The groups are shells around one centre, one inside the other: the same stretched ball of 7 dimensions in 6 sizes.
Some rows, each with its group after it:
[ -0.1 -22.6  -2.4  16.6  11.8  27.6   6.0  -7.6 -12.5 -19.4  15.3] => H
[-13.8 -16.9   8.2  17.6  23.7  -3.7  22.3  -8.0   0.8   4.9  23.7] => H
[-12.7 -32.6  26.2  -2.6 -12.8  43.4 -27.6   2.7  -3.6  -6.4  39.2] => T
[-20.8 -17.0  35.9   4.6  11.5  38.5 -14.3  -3.6  19.8 -31.9  20.0] => P
[ 22.1  -9.4   7.1   1.0 -14.4   1.1 -16.2  16.3  -9.3   2.6  10.7] => E
[ 14.8 -35.3  -6.2  -3.4 -28.5  24.1 -14.7  15.0 -40.8  -6.4  -0.8] => P
[ 23.0 -33.2   9.8  30.6  -3.1   5.6  -2.8  20.5 -19.8   1.1  48.7] => X
[-17.3 -45.1   2.1 -10.8 -15.5  51.1  -8.1  -3.4 -32.3 -19.6  -6.3] => G
[ -5.3 -44.3  -3.2  -5.5 -40.4  17.9 -22.8  12.3 -48.9  16.0  30.0] => G
[-22.8  -1.6   1.8   7.4  24.9  18.9   9.6 -24.5   9.0 -19.8   5.0] => T
[ 22.4 -39.4   5.6 -11.9 -35.5  12.9 -13.3  30.9 -38.9   0.4 -15.8] => G
[ 11.8 -30.3  33.0  25.0  -8.9   2.0 -13.8  31.1  -7.0 -14.2  39.2] => X
[-21.6 -26.5  29.4  -9.3 -36.3  25.1 -45.3  13.8 -12.7 -10.0  33.3] => E
[ -8.7 -14.9  13.1  -3.4  -3.4  27.3 -10.4   1.6  -4.8 -33.7 -14.6] => P
[-19.6 -24.2  33.1  -0.9  19.1  38.3   1.9  -6.0  18.3 -19.3   8.6] => E
[ -3.8 -20.6  15.8   5.0  -9.8 -20.3   1.0  17.7 -13.3  12.6  15.3] => P
[ -7.3 -32.7   6.0 -20.3 -19.2  16.1  -5.1   5.7 -22.9  17.5  -3.5] => G
[-15.4 -41.6   1.7  -0.1 -18.6  25.2  -9.5   0.7 -33.5   7.3  28.8] => E
[  1.4 -38.2   7.8 -14.8 -22.3  45.1 -18.3   7.2 -24.9  -9.5  -3.0] => H
[ 15.0 -33.7 -13.1  -3.9 -30.1  -9.0   1.4  21.0 -49.3  14.8  -8.9] => G
[-34.7 -10.0 -11.5  -3.7  -1.0  13.3  -0.7 -23.4 -17.9  -7.3   4.5] => P
[-29.7 -36.0  11.6 -16.2 -37.9  59.2 -45.4  -2.8 -28.8 -28.1  15.8] => X
[  7.3 -34.1   9.0   8.8   8.5  -3.4  27.4  16.2 -18.6  -4.3 -16.8] => X
[-31.1 -12.1  -0.4  -9.8  16.8  53.6   3.8 -29.1   0.0 -47.4 -31.8] => X
[ 18.7 -44.7  28.4   7.0   0.9   7.6  12.7  29.1  -9.6   8.9   9.5] => G
[  2.7 -16.1   9.5  23.9  20.6  25.1   5.7  -4.3   2.5 -28.2  20.0] => H
[-11.5 -16.2  19.0  14.5  17.1 -20.4  20.8   5.7   3.3   7.4  15.8] => H
[-14.6   2.3   5.5   4.6  19.8  18.1   1.2 -19.5  13.0 -16.9   7.8] => G
[ -0.8 -13.3   3.7  11.1 -14.8  -9.1 -15.9   6.4 -16.0  16.3  45.7] => T
[-15.5  -8.3   3.7  -3.4  21.4  23.1  14.2 -17.7   6.3 -17.9 -16.3] => G
[-35.2 -18.5 -10.5 -13.5 -13.6  21.0  -3.9 -14.8 -29.6 -22.8 -24.2] => P
[  3.1 -27.5 -22.8  -4.9 -38.2   5.5 -14.2   9.6 -55.9  -3.6  -7.7] => X
[-38.3 -37.8  16.6 -10.1   1.5  38.5   2.7 -11.0 -11.1 -14.0  -0.5] => E
[-28.6 -11.3  13.4 -14.8  -9.6  48.6 -27.8 -13.7  -0.5 -38.7  -6.9] => T
[-52.6 -22.9  -6.6 -16.4  -8.0  49.7 -12.6 -32.4 -21.4 -23.9  -2.0] => T
[-42.0 -20.3 -10.9 -15.6 -14.3  32.4 -11.5 -24.7 -27.0  -9.9   0.2] => P
[-24.9 -16.0  13.6   4.7  16.4  55.4  -8.4 -21.2   8.1 -43.9   7.1] => E
[-27.9 -25.3  27.1  -8.4  -3.4  23.0  -5.2   4.0  -2.5 -29.2 -15.4] => E
[  7.9 -35.3   9.1  11.3  -2.1  25.2  -3.6   6.0 -15.8   6.2  37.0] => E
[-11.1 -23.4  30.1   6.1  12.0  26.1   2.2   6.1   7.8 -33.1  -4.6] => H
[ 29.8 -24.4  26.4  23.9  -7.1 -22.1  -6.2  33.6  -4.0  28.3  58.3] => H
[ 39.6 -16.8   8.6  11.8 -15.1  -7.0 -13.6  26.8 -12.6  18.1  32.8] => E
[  6.2 -11.5   0.7   5.7   0.7  47.6 -20.3  -9.8  -3.5 -29.0  15.8] => X
[ -3.6 -27.4  -3.0  -1.2 -26.5 -21.5  -4.9  13.0 -35.3  37.4  29.5] => X
[  5.5 -33.8   2.8  -1.3   5.9  24.8  15.7   2.9 -17.2  -5.6 -13.1] => E
[-31.6 -27.2 -15.2 -17.2 -15.2  37.6  -6.6 -20.5 -33.8 -11.2 -11.3] => P
[-20.8  -8.9  16.1  18.0  23.8  31.3  -1.8 -17.2  14.3 -31.7  26.8] => H
[ 34.8 -23.4  13.3  33.7   9.6  -8.6   8.3  23.2  -5.9   7.3  43.7] => T
[ 19.1 -46.2  31.1  11.0 -13.8   7.1  -4.3  35.8 -16.5   5.7  25.9] => T
[-22.4  -8.9  43.2  20.5  32.1  -3.9   9.0  -2.3  35.4   0.9  47.6] => X
[-18.8 -31.1  18.3   0.3  -1.1  19.6   3.9   6.4 -12.5 -26.3 -13.0] => T
[ 21.4 -31.5  -3.8  12.9 -20.8  -9.6  -2.8  22.3 -36.8  17.7  26.1] => H
[-27.1 -14.4  -5.9   0.4  -7.0  -5.9   3.2  -7.9 -23.5  -1.8   2.3] => P
[-15.6 -15.1   7.0  -3.3 -19.5  13.2 -19.7   4.0 -18.6 -21.6   0.1] => P
[  1.5 -35.2   6.8 -19.9 -27.7  33.2 -14.4  14.5 -30.4 -19.3 -31.0] => G
[-10.8 -12.9   3.8   3.7 -32.8   7.8 -37.4   6.7 -24.6  -8.3  34.7] => X
[ 30.0 -34.1  -7.4  16.1  -2.4   1.1  15.7  17.7 -31.9   7.2   6.9] => G
[-19.5  -7.5 -17.3   5.4   7.4   3.5  12.3 -18.7 -19.3 -10.0  -4.1] => H
[ -6.4 -29.4  45.9  14.3  -4.7  18.7 -20.9  21.5   8.3 -17.7  41.1] => T
[-18.9 -33.9  18.8  14.7   4.4  24.7  -1.4  -0.5  -8.9 -12.2  33.9] => T

New rows. What belongs after each?
[ 36.3 -15.8   9.8  30.1  -5.5   0.9 -14.4  23.1 -10.0  -4.3  46.6] => G
[ 20.3 -22.6  -1.6   8.7 -23.4  19.5 -25.1  13.1 -26.4  -3.4  30.1] => H
[  7.7 -31.3  19.1   3.4 -11.2   5.9 -10.4  14.6  -9.5  29.9  47.2] => G
[-29.1 -34.8  21.4  -1.8   8.3  43.6   3.8  -5.8  -5.0 -35.6 -10.4] => G
[ 41.5 -21.7  52.2  20.6  -4.7  -4.5 -22.2  44.0  20.6  15.7  61.5] => G
[-33.3 -36.0  39.5  -8.7 -22.9  30.2 -32.4   9.0  -4.6  -4.2  38.4] => G
[-13.1 -34.3  22.8 -17.3 -14.7  34.0 -10.7  10.0 -12.6 -19.3 -19.2] => T
[-48.3 -25.9   8.1  -7.2   8.3  29.5   6.1 -23.6  -7.8 -10.4   5.6] => T
[ 12.4 -24.2   6.5  25.0   3.1 -16.4  11.0  15.6 -16.2  11.7  34.2] => P
[ 17.6 -15.2  24.1   1.4 -21.2  35.5 -42.5  16.4   0.1 -19.0  30.4] => G
[ 14.3 -42.7  15.7  -0.9 -35.0  14.9 -22.4  30.7 -33.5   3.1  18.9] => P
[-20.3 -18.9   3.9   0.7   4.0  19.9  -1.2 -13.6  -7.0   2.4  22.3] => P
[-13.8 -25.1   0.3 -17.5 -41.1  25.3 -39.3   1.2 -31.2  11.8  28.6] => G
[-21.3 -22.5   8.9  -2.4   7.5   7.6  16.5  -2.2 -10.6 -16.2 -21.7] => H
[  1.9 -18.7  15.2  10.0 -17.8 -26.5  -8.5  22.5 -16.7  18.9  33.0] => T
[ 24.7 -41.9   7.2  14.5 -12.5   3.2   2.3  25.5 -29.4  15.9  28.8] => T
[-36.6  -5.6 -13.9  -5.6   5.5  20.9   2.8 -29.3 -13.9 -19.7 -10.1] => H
[ 11.1 -40.1  -0.3  -7.8 -44.9  16.3 -27.6  23.0 -46.3   9.6  16.6] => H
[-54.4 -14.9  22.6  -4.9  -2.7  28.0 -17.0 -15.7   0.9 -32.5  10.0] => E
[ 21.1 -37.2  10.7  13.5 -14.0 -11.9   3.2  28.4 -27.1  22.1  28.3] => P
[-52.5  -9.1  13.2  -0.7  16.6  24.2   2.2 -26.8   7.2 -29.0   3.0] => H
[  0.4 -30.9   2.4 -13.2 -29.7  27.9 -25.4   5.7 -27.4  12.9  21.7] => T
[ 35.4 -27.2  31.7   9.2 -10.8  -6.1  -6.9  40.4  -3.2   6.2  15.9] => H
[  2.6 -21.6  22.1  21.4 -20.8 -10.6 -24.5  23.8 -14.5   3.7  57.1] => X
[ 20.8 -20.4  40.3  26.1  24.8   5.2   7.1  19.2  24.7  -0.9  41.0] => H
[ 12.0 -19.3  59.6  19.7   0.5  -0.5 -24.6  31.6  28.7   7.2  68.6] => G
[-10.3 -33.6  12.9  -0.4 -10.1  -0.2   6.3  14.3 -23.1  -1.8  -4.2] => P
[ -0.6 -17.1  12.4  17.8   7.7  25.2 -10.1  -3.2   1.2 -11.6  41.0] => P
[-20.2 -16.8  16.1  18.8  16.7 -12.7  18.1   0.8  -1.0  -6.9  16.0] => H
[-18.6 -17.2  -0.8 -13.5 -31.8  26.9 -32.3  -1.7 -26.9 -17.8   1.4] => P
[ 17.2 -20.7  10.1   5.8 -11.4   6.9  -6.4  20.5 -16.5 -17.3  -6.1] => H
[-26.6 -28.9   0.4 -24.1 -34.7  42.8 -32.6  -6.9 -30.6 -10.1   1.3] => P
[-11.0  -7.5  25.0  13.5  -3.0  -2.2 -17.5   7.6   6.1  -8.6  37.4] => P
[ 13.2 -26.6   8.6  -7.1  -9.4  30.8 -10.0   7.8 -11.8  -3.4   1.5] => H
[ -6.6  -9.0   7.3   5.4 -13.7   2.1 -16.9   6.6 -12.9 -16.9  10.5] => H
[-10.9 -19.1   8.4   7.9 -24.2 -13.5 -16.4  15.1 -25.8  -0.2  24.2] => G
[-34.3 -27.3   3.5 -16.7 -38.9  26.1 -32.7   0.2 -35.3 -18.6   0.7] => E
[ -9.0  -1.2   4.4  29.7  24.2  -8.4  12.4  -8.6   4.7 -14.7  28.5] => E
[-43.3 -19.5  -2.7 -21.3 -24.3  19.0 -15.8 -13.0 -27.9 -11.5 -12.5] => H
[-30.7 -26.7  17.7 -13.8  -5.2  43.3 -15.0 -11.3  -3.4 -13.2   9.1] => P
[ 13.7 -27.9  46.4   7.8  -4.2  -0.5 -13.5  28.9  14.0  23.6  52.2] => E
[-17.3 -35.8   8.4   6.0  -7.4  26.1  -7.0  -2.1 -20.8  -1.5  32.1] => H
[-37.3 -36.9  24.7  -5.9  -3.0  53.0 -14.8  -9.9  -5.4 -25.0  16.4] => G
[ 23.1  -9.9  28.7  24.8  -2.3   6.0 -27.3  18.5  12.8   4.3  69.4] => X
[-30.9 -13.1   6.4  18.8  15.4  -4.0  10.2 -13.5  -3.6  -3.0  33.6] => T
[-34.2 -22.4  18.4   4.7  19.5  11.6  14.9 -13.4   5.1  -0.3  19.1] => T
[-57.4 -18.5  10.4 -23.4  -4.2  52.8 -13.1 -25.9  -7.0 -46.7 -30.9] => X
[-42.1 -27.4  -8.6 -24.7 -34.3  53.4 -32.0 -17.2 -38.2 -33.7 -16.1] => E
